Each cloud of rows lies close to a flat space through zero, with a little noise off it, and is much wider in some directions of that space than in others. After each cloud: how many dimensions does that space have?
In the rows, zero is written as 128.

[[138 123 119 111 122 115 123 126 125 145 109 126 133 129 136 120 139 121
  130 135 144 131]
 [104 146  97 167 154 157 127 121 156  83 169 118 108 136 132 193 106 152
  127 117  41 111]
 [106 156 100  85 167 146  76  75 138 160 114  92 124 164 144  94 142 142
  132 157 157 148]
 [136  99 180 130 100 110 143 128 111 112 137 163 138  94 120  93 123 142
  143 107 137 112]
 [114 118 138 123 129 129 120 102 124 108 150 141 128 111 127 110 125 165
  141 117 108 107]
 [125 132  98  93 146 154 100  88 126 143 163 129 127 129 135 140 128 169
  123 129 101 125]
 [124 112 131 152 125 121 145 135 138 101 140 137 116 113 133 154 114 141
  133 110  86 103]
 [142 112 163 154  78 120 187 195  95 104 118 183 142  92  84 161 132 107
  113 115 117 117]
 [121 121 165 117 128 116 118 112 121 134 112 125 130 127 122  68 137 130
  135 131 177 132]
 [134 133 100  98 135 136 115 116 124 153 125 124 130 133 135 139 137 135
  121 140 126 133]
 [151  98 142 134 117 113 137 126 132 129 146 138 123 108 148 133 113 137
  136 106 114 116]
 [130 115 163 129 128 107 118 115 132 130 124 117 127 129 135  70 132 124
  141 123 175 132]
 [108 138 114 133 139 127 120 115 136 114 119 117 128 137 142 118 120 134
  146 130 113 116]
 [140 123 134 102 104 114 139 151 109 146  94 146 140 119 104 117 159 109
  112 144 165 135]
 [141 108 190 190 118 119 156 156 145  87 166 133 111 115 109 127 116 116
  121  98 135 128]
 [145 112 129 156 119 120 165 169 133 136 124 124 114 125 126 167 121 102
  104 117 131 131]
 [148 105 144 152 108 108 149 151 127 115 139 140 133 110 131 130 121 120
  132 107 127 119]
 [118 155 109 123 145 151 116 124 138 129 121 124 121 147 123 161 129 125
  121 145 103 140]
 [115 135 133 119 132 133 110 109 128 114 138 132 132 126 117 106 141 147
  131 134 131 126]
 [100 143 103 110 149 148 103  88 125 128 131 123 131 136 145 119 112 160
  150 132  96 113]
 [165 115  91  72 117 113 109 123 126 169 115 130 136 121 142 144 161 127
  113 146 136 137]
 [145 133 128 152 121 125 145 161 139 128 109 125 121 138 134 173 117  92
  124 128 111 138]
 [172  88 193 166  86  87 173 188 129 117 122 148 126 100 106 122 139  86
  113 107 172 135]
 [129 131 114 106 131 135 115 108 122 140 128 133 133 127 143 135 120 143
  140 131 107 124]
 [111 139  95 107 144 144 110 102 128 137 133 121 130 136 138 130 126 150
  132 136 110 121]
 [147 112 122 148 108  94 149 168 133 126 116 117 135 122 126 120 146  96
  119 124 161 129]]
 : 9

[[180 116 113 186 146 136 161 112 102 105 152 145 122 142 171 112 111 128
  135  79 101 149]
 [100 108 123 106 139 125  79 152 103 126  53 162 142 113 139 149 148 111
  119  51 117 135]
 [113 125 122 149 127 147 122 103 107 128 122 128 104  70 145 133 139 139
  177 171 139  97]
 [128 151 119  46 115 151 132  98 155 140 134 120  86 165  96 118 119 128
   65 111 100 129]
 [158 131  85  86 130 125 109 121 102 169 141 159 141 139 133 114 115 136
  108 151 149 171]
 [ 75  97 152 122 153 134 154 151 152 108 138 166 136  76 171 147 143 106
  119  92 164 105]
 [133 175 137 145 100 158 130  80 112  83 130 108 120 121 132 164 129 101
  113 112 115 131]
 [145 107 103 104 130 135 132 110 134 168  97 127 113  95 169  62 157 190
  157 135  93 135]
 [130 127 165 194 138 126 157 110 148 122 101 146 174 136  62 177 119  89
  130 159 165 152]
 [153 157  87  92 149 186 114 139 144  98 124 128 102 146 150  89 121  98
  133 153  93 150]
 [106 137 169 122 121 149 133 101 152 104  84 166 153 108 148 134 155 165
  120 173 142 135]
 [127 115 116 145 135 135 123 104 111 142 134 127 132 105 102 126  82 138
  158 167 132 104]
 [146 187  95 153 115 108 150 142 127 124  94 133 121 112  90 117 105 110
   88 149 138  95]
 [151 149 127 115 133 127 146 151 160 133 105 166 127 181 151  90  83 160
  134 103 116 146]
 [ 82 159 152 172 108 106  83 123 142 139 160 159 128 107 142 106 108 119
  137 135 119 114]
 [140  56  84  99 161 140 130 136 110  75 120 163 115 130 126 125 143 138
  151 132 117 133]
 [140 143 157 122  75 133 106 169 114 102 123 156 125 144 132 169 150 122
  130 175 120 102]
 [ 85 166 144 127 109  95 141 158 136 135 152 177 107  98  85 154 141 111
  109  95 157  99]
 [146 136 141 135  61 119 100 115 141 119  76  89 166 171 121 161 122 122
  171 170 127 162]
 [103 122 156 139  75 100  90 146 135  93 167 110 165 134  68 137 172 155
  189 177 103 141]
 [117 135 102 153  82  82  89 122 145 133 199  93  89 168 134 113 103  88
  164 115 112 135]
 [105  81 124 166 134  97 151 111 201 131 159 146 146 114 155  74 107 127
  161 163 135 144]
 [109 148 179 150 120 155 108 107 150 129 124 159 135 124  96 149 181  87
  105 181 124 150]
 [118 205 125 131 142 129 121 109 137 126 146 106  91 153 135 116 143 112
  100 124 147 152]
 [150  71 127 159  90  99 132 131 132 173 119 143 171 150 108 160  91 122
  219 132 149 167]
 [107 112 128 152 157  81 145  94 128 152 148 142 115 117 154 102 129 178
  120 154 179 125]]
 : 18

[[104 174 113 100 104 177 165 156 103 135 117 114 162  95 122 173 117 135
  142 139 117 155]
 [157 131 132 124 137 140  91 143 120  74 159 117 126 236 122 135 104  96
   95 115  72 137]
 [123 141 126 131 125 127 135 133 125 125 126 124 126 124 130 141 113 139
  104 135 118 138]
 [130 137 128 117 138 136 129 138 116 134 123 141 148  96 116 122 136 126
  163 135 125 126]
 [116 118 128 150 119 103 138 109 147 138 123 116 100 126 147 133 117 150
   82 128 145 129]
 [107 145 123 133 123 121 154 129 128 150 110 131 131  64 132 137 123 157
  118 143 141 135]
 [114 129 123 132 116 125 143 120 136 140 121 117 119 114 139 138 127 139
  111 129 143 133]
 [154 111 159 167 149  94 105 129 130 108 142 138 100 166 123 101 120 136
  105 119 106 121]
 [136 124 127 128 138 117 118 126 132 125 130 136 128 129 124 117 125 127
  125 131 118 123]
 [122 109 108 117 132 106 118 105 151 141 120 131 122 111 138 116 132 126
  113 135 147 116]
 [ 94 143 103 102 109 150 166 124 127 171 100 128 153  39 132 145 145 140
  166 143 170 130]
 [134 121 138 146 129 117 123 125 133 120 134 126 112 152 134 126 120 133
  105 122 122 128]
 [ 99 137  97  97 108 147 155 119 135 157 106 122 147  72 136 148 138 130
  142 141 159 130]
 [110 133 112 115 117 133 141 123 134 142 119 122 134 104 137 141 128 134
  122 135 142 131]
 [111 125 115 128 116 118 140 116 142 138 121 118 118 115 144 139 121 140
   98 133 144 132]
 [102 145 127 134 110 135 166 130 124 159 109 126 132  65 132 144 132 156
  135 136 153 137]
 [ 78 147  88 100 100 136 173 113 141 173  95 115 143  32 146 159 129 153
  119 152 172 139]
 [156 126 168 165 156 103 113 144 112 120 136 157 121 119 106  95 131 141
  152 125 106 118]
 [ 90 126  86 105 112 111 151 100 157 160 102 118 127  64 152 145 120 147
   89 149 163 132]
 [151 112 158 158 134 118 114 129 125 113 144 127 105 182 125 114 131 124
  124 108 120 122]
 [ 99 163  92  76 111 175 153 142 115 143 112 122 174  81 123 164 127 118
  156 146 130 145]
 [117 112 117 126 122 115 132 109 146 142 119 123 119 115 141 125 136 130
  120 127 155 121]
 [110 172 101  79 103 194 145 155 104 117 126 109 171 140 124 177 115 107
  139 135 105 155]
 [128 126 131 134 130 123 130 128 128 130 127 131 126 122 127 126 129 132
  131 128 129 126]
 [179 132 164 136 165 137  85 161  93  83 158 155 142 188  92  99 130  98
  173 117  69 121]
 [130 163 141 122 116 175 144 162  94 113 137 119 147 152 114 159 121 121
  149 123 100 150]]
 : 5

[[122 129 122 132  94  36 135 179  60 140 112 116  98 108 121 164 115 139
  199  69 160 221]
 [ 64 151 145 138 137 105 130 150 162 146 134 105  85  98  99 132 129 100
  161  87 163  97]
 [132 156 128 119 152  96 125 131 125 170 138 110 161 129 139 124 127 127
  140  91 167 131]
 [155 152 104 122  88 105 110 111  92 114 145 135 187 160 132 119 129 128
  115 154 135 111]
 [168 120 133 131 133 180 111 165 137 160 121 133  87  68  95 126 138 103
  142 166 100  81]
 [142 162 117 125  86 131 119 129 106 122 101 131 180 117 129 146 103 133
  131  97 166 106]
 [152  53 133 136  58 140 168 116 188 132 136 139 167 170 186 172 114  98
  133 165 104 175]
 [104 138 131 155 112 109 125 111 135 111  93 134  51 116 115 105 171 119
  107 115 118 113]
 [180 137 113 121  97 113 137 151  56 158 128 123 180 147 137 151  81 131
  187 178 155 119]
 [ 73 110 131 141 157  83 131 144 129 120 130 127 125 134 133 160 109 140
   93  86 151 183]
 [141 109 151 147 133 134 156 158 120 107 153  63 127 117 113 129 137 138
  153 149 117 140]
 [ 74 128 107  99  73  96 136 144 174 204 129 176 126 117 179 129 125  74
  120 121 143 113]
 [167 110 112 108 114 146 101 100 169 134 164 170 131 115 115 127 132  98
  163 137  99 109]
 [151 118 116 153 174  67 103  83 131 145 119 132  88 108 155 125 142 124
  100  93 178 142]
 [130 156 125 107  98 167 116 135 143 160 167 148 105 116  91 109 161 108
  117 148 172 138]
 [117 140 167 187 149 164 141 113 155 105 118 110 117 137  92 136 117 148
   91 158 154  93]
 [139  97 142 159 166 163 127  98 150 116 115 138  84 180  84 162 149 123
  127 123  91 146]
 [107 134 116 133 128  57 137 171 123 208 187  81 130 132 146 111 158  69
  126 189 153  78]
 [147 136 154 129 161 148  96 128 144  60 118  88 161 130 178 111  55 134
  156 173 151 110]
 [139  93 121 136 169 139 157  86  91 115 126 119  55 161 105 120 185 155
  117 128 112 167]
 [ 73 110 119  99  92 131 151 156 129 150 103 153 109 162 156 154 111 106
  153 128 121 168]
 [147 107 138 147 175 149 131 111 105 107 141 146 101 121  89 145  94 166
  153 154 131 139]
 [107  86 113 106 160 137 182 128  97 120 134 123 140  98 124 140 142 179
  122  76  77 138]
 [138 135 162 123 161 160 126 162 141 142 147 141 128 120 104 115 116 154
  133 145 106 176]
 [103 109 114 158 137  75 147 101 108  98 165 124 183 151 113 137 122 150
   95 151  92  69]
 [104 155 158 134  65  99 171 146 134 147  98 134 126 133 151 124 113 145
  176  95 158 186]]
 : 16

[[152 137 136 169 149 165 121 159 140 124 188 114 163 156 127  56 152  91
  107 146 128 151]
 [135 120 187 101  80 123 126 148 163 157 158 146 144 136 110 182 139 137
   96 169 126 107]
 [ 69 131 121 112  92  81 138  85 115 149  70 144 101 111 152 141  66 111
  131  64  97  91]
 [ 74 125  92 124 114  76 144  87 109 159  96 142  87 108 131 147  92 113
  131 122 119  86]
 [104 163 105 142 145  67  92 138 135 165 132 152 105 107 113  70  48  73
  131 124 156 103]
 [104 166  31 133 194 113 106  50  30  94 102 141  76  85 152  99 114  99
  140 111 116 152]
 [ 99 130 120 162 115 178 158 150 104 155  90 123 134 124 145  95 132 132
  123 109 104 150]
 [164 125 148 121 142  89 131 208 203 102 171 107 153 136  66 134  63 156
  161 143 170 107]
 [155 152 163 111 136 175 115 191 157  99 135 123 169 135 135 102 128 145
  105  97 153 168]
 [149  91 170 108 131 139 164 165 177  93 176 109 141 180  99 126 153 158
  104 170 169 138]
 [161 103 103 137 193  69  98 152 146 122 173  95 172 109  99  75 114 132
  188 105 147 150]
 [142 136  95 117 163 129 115  78  54  70  92 135 115  83 138 141 106 155
  174  95 105 183]
 [142 127 138 146 134 156 121 146 126 138 119 128 135 132 135  96 148 127
  132 130 141 155]
 [154 144 108 109 184 115  90 123 100  92 151 113 140 114 121 106 119 131
  148 100 116 152]
 [164 129 152 122 137 148 117 146 167  93 144 122 148 152 139 112 149 127
  119 118 163 143]
 [119 138  37 165 184  76 135  78 120  76 165 118 120 111 137  77  88  74
  151 115 144 118]
 [110 132  89 112 175 113 125 135  76 119 109 109 127  96 111 112  97 158
  156  93 104 153]
 [180 165  67 197 177 133  74 106 129 117 150 133 130 106 153  70 149  64
  164 140 160 138]
 [125 102 183  84  87 110 158 176 167 146 173 117 144 146  67 212 119 181
  107 181 107  86]
 [145 138 119 148 189 155 109 171  90 132 171  98 149 138 101  50 140 124
  130 135 108 166]
 [107 121 128 150 114 171 163 130 110 130 120 126 140 135 146 103 143 124
  108 124 110 153]
 [109 125 129 117 119 186 150 147  86 127  71 138 153  86 149 138 140 180
  125  98 118 201]
 [116 157 100 138 148 135 109  91  88 132 137 138  99 134 146  99 141  83
  103 136 113 121]
 [129 122 174  84 105 138 116 149 110 166 106 128 113 131 101 188 147 177
  123 145  98 116]
 [155 150 150 123 135 149  93 149 146  97  74 151 144 106 164  87 102 136
  147  65 183 189]
 [108 127 141 145  86 164 137 105 105 163  98 140 129 125 159 141 158 117
  112 121  88 128]]
 : 12

[[122 122 109 137 119 141 143 123 136 142 133 139 116 130 110 103 133 121
  143 125 140 126]
 [139 133 116 121 141  94 112 119 125 115 147 125 122 115 134 118 119 122
  145 118 139 115]
 [124 138 130 140 145 124 138 136 130 137 126 127 131 128 119 113 130 125
  117 136 125 138]
 [142 126 116 117 137 104 123 121 128 132 139 122 128 115 130 130 122 129
  154 133 136 116]
 [158 130 112 115 170  72 122 108 148 122 156 139 149  93 125 121 112 132
  192 147 137  98]
 [125 135 132 143 143 140 143 132 138 140 123 128 134 133 123 120 131 123
  123 139 123 132]
 [123 140 148 147 124 115 113 164  98  90 125 130  93 114 127 124 109 147
   83  92 121 147]
 [134 106 139 145 121 153 151 126 137 141 120 126 127 125 130 144 129 141
  142 142 127 109]
 [125 114 162 107 101 150 103 127 121  96 119 120 137 149 169 170 124 137
  102 114 105 124]
 [120 142 121 124 138 113 112 121 128 118 141 122 127 140 136 109 130 107
  116 114 132 131]
 [115 155 156 155 116 145 125 191  75 124  95  97  84 138 136 151 115 146
   32  95 105 181]
 [145 137 153  84 115 114  88 150  91 110 108  98 135 131 176 208 109 151
   97 117  96 150]
 [143 124 140  90 104 133  95 129 100 123 113  90 129 139 179 207 117 137
  112 119 109 130]
 [133 143 110  87 139 100 108 110 135 128 135 136 161 125 126 132 135 117
  150 139 130 138]
 [139 115 127 152 132 110 134 135 124 115 142 136 100  99 116 113 112 145
  148 117 142 105]
 [140 137 125 124 128 123 117 139 114 126 122 117 118 118 141 157 115 135
  125 119 122 133]
 [137 119 119 114 118 137 133 127 135 138 126 137 132 122 130 139 123 137
  154 134 121 127]
 [137 100 118 153 116 181 173 119 157 162 117 148 129 120 112 138 131 141
  176 155 129 104]
 [122 118 131 154 139 132 148 119 149 123 136 152 132 120 104  95 135 127
  145 137 138 110]
 [152 114 113 112 139  82 120 104 137 115 147 149 140  85 110 132 123 143
  194 143 154  94]
 [125 124 145 138 132 120 121 135 131  99 138 139 121 125 133 110 119 135
  116 114 120 120]
 [150 127 113 117 136  90 121 133 111 135 137 114 114 102 129 139 113 140
  153 127 139 119]
 [105 130 140 161 133 169 152 122 151 133 119 143 138 148 113 106 146 113
  107 137 129 130]
 [155 102 138 101 112 117 117 120 122 124 127 119 137 112 151 180 117 156
  162 142 124 104]
 [129 119 115 112 114 143 125 111 136 141 128 123 134 139 137 140 135 118
  148 132 131 120]
 [140 151 150  95 119  97  67 160  79  79 125  93 105 132 188 183  96 140
   72  77  96 151]]
 : 9

[[ 63 151  69  93 142 115 152 147 179 120 109 152 126 128 131 108 170 109
   88 138 114 102]
 [125 103 134 124 100  69 146  84 182 154 182 140 174 136 108 106 172  83
  101 186 118 120]
 [ 83 141 109 164 185 193  70 101 163 120 150 117 144 136 133 161  82 160
  123  86 139 147]
 [202 148 152 116  55  93 183  32  87 190 163 103  98 138 156  71 205  97
  109 106  77 175]
 [173 127 147  90  93  82 162  98 100 132 141 122 116 100 204  32 240 155
  166 170 125 172]
 [196 117 216 180 123 177  94  72  76 165 190 136  79 123 158  98 149 163
  131 119 116 189]
 [ 61 180  46  88 138 106  98 128 192 128 143 160 162 117 107 167 147 116
   68 164 132  95]
 [166 146 146 126  75  72 156 113 154 167 138  70 170 173  35 194 102  29
  105 148  90 126]
 [145 128 106 104 103  97 138 154  90  87 160 184 125  78  97 147 130 163
   78 196 180 100]
 [ 89 138  89 145 160 179  73  95 123 130 158 191 119 105 169 134 119 183
   94 100 152 120]
 [206  83 118 182 126 187 104  32  64 135 183 108 102 142 178 151 147 167
  116  98 138 160]
 [130 145 132  78 131 103 150 189 115 112  91 136  71 113 102 109 105 116
  129 123 108 102]
 [211  46 158 150  76  97 201 101  96  97 145  98 135 137 138  91 187 136
  147 156 160 155]
 [125 123 141 131 163 107 131 107 133 113 181 120 160 134 129  93 134 121
  125 194 125 151]
 [ 88 117  60 179 198 181  67  62 142 125 180 126 188 169 139 189  67 127
   98 115 138 125]
 [151 143 170 129 104 145 104 140  99 144 132 157  85  92 119 134 124 158
  126 117 133 128]
 [152 101  95 132 126  94 124  97 144 115 159 136 153 148 136 129 151 119
  107 146 153 136]
 [132 110 164 168 132 171 145 114 117 155 105  70 124 160 116 146  81  98
  165  73  88 130]
 [ 49 150  87 154 143 164 134 156 153 139  84 154 160 150 107 177  93 106
   91  86 129  96]
 [130 123  98 152 133 167  66  80 134 135 143 109 155 125 139 190  76 158
  147  76 146 125]
 [139 136 123 140 102 150 164  75 134 145 149 117 100 130 141  98 188 137
   94  96 113 156]
 [198 133 229 132  76 145 118 124 111 200 121 123  33 125 137  99 193 113
  143 104  74 159]
 [173 111 130 120  97  89 114 113 109 111 130 115 166 113 133 139  96 154
  170 115 169 138]
 [154  92 180 208 121 167 139  90 148 178 104  40 157 212  93 176  67  53
  163  42  85 154]
 [ 54 184  66  76 105  98 114 188 164 120  90 213 137  82 105 157 125 148
   81 120 162  76]
 [211 101 190 103  49  56 166 126 122 178 137 128  94 136 118  93 219  65
  129 182  90 128]]
 : 13

[[126 144 125 141 130 149 155 122 132 111 112 125 151 105 102 170 135 161
  134 143 111 127]
 [137  86 137 109 100  82  75 138 120 100 155 113 107 121 127  71 135  94
  121 108 180 131]
 [135 112 108 135 119 141 107 109 141  99 119 129 138 103 105 148 137 142
  127 125 144 111]
 [150 123 107 123 125 132 122 110 146 108 114 137 130 115 127 146 133 136
  124 135 135 121]
 [137 112  99 137 123 133  98 110 151  84 122 143 143 100 111 157 143 140
  121 151 158  86]
 [124 146 126 148 150 140 151 132 136 152 135 138 140 129 120 153 119 144
  130 150 110 112]
 [129 139 134 130 132 130 150 133 122 134 125 123 134 124 122 138 127 139
  131 132 113 139]
 [135 135 134 123 125 122 146 132 124 119 123 121 134 120 122 136 133 139
  129 135 121 142]
 [125 160 127 138 148 145 164 129 138 147 121 145 140 139 142 157 122 141
  129 159  99 122]
 [124 117 137 130 140 108 116 143 117 166 154 126 110 145 139  98 114 109
  126 115 132 122]
 [133  91 134 117 118 100  91 137 109 140 146 110 105 131 124  84 126 107
  127  87 152 133]
 [129 126 139 130 112 126 133 130 125 107 129 110 133 108 103 126 133 136
  133 121 129 150]
 [132 103 151 131 127  84 122 158 102 144 164 100 119 117 105  96 124 126
  129 114 143 134]
 [134 119 128 110 120 109 101 130 134 134 138 139 103 152 163  89 122  91
  121 122 148 132]
 [131 122 134 131 127 125 138 131 112 127 125 111 132 114 106 136 132 145
  132 115 121 138]
 [123 127 144 108 142 101 108 147 124 199 161 142  82 193 192  54  98  64
  121 106 130 139]
 [133 143 128 129 125 138 154 125 133 108 112 127 144 114 117 156 136 149
  131 144 114 139]
 [113 161 140 144 138 152 182 134 118 126 109 120 157 116 106 174 135 169
  137 148  89 139]
 [139  84 122 131 127 102  89 132 113 135 149 110 116 111 102 107 128 127
  126  96 155 112]
 [128 145 141 133 127 127 160 139 126 118 127 122 141 117 115 144 131 145
  131 148 115 141]
 [135 140 126 131 138 131 154 130 128 133 121 131 138 123 125 152 128 145
  129 145 113 128]
 [114 142 140 137 134 138 145 134 123 141 129 124 133 132 122 131 125 133
  133 127 112 135]
 [122 112 123 129 119 122 109 126 125 100 128 126 136 114 117 130 141 132
  124 133 150 110]
 [123 164 131 125 125 156 161 119 144 113 104 141 141 136 142 151 130 135
  131 151 104 146]
 [118 131 118 119 114 152 118 109 132 103  98 136 131 135 142 134 140 123
  128 118 128 131]
 [134 123 110 132 121 143 130 113 133  91 105 127 148 100 105 165 145 155
  128 135 131 118]]
 : 7
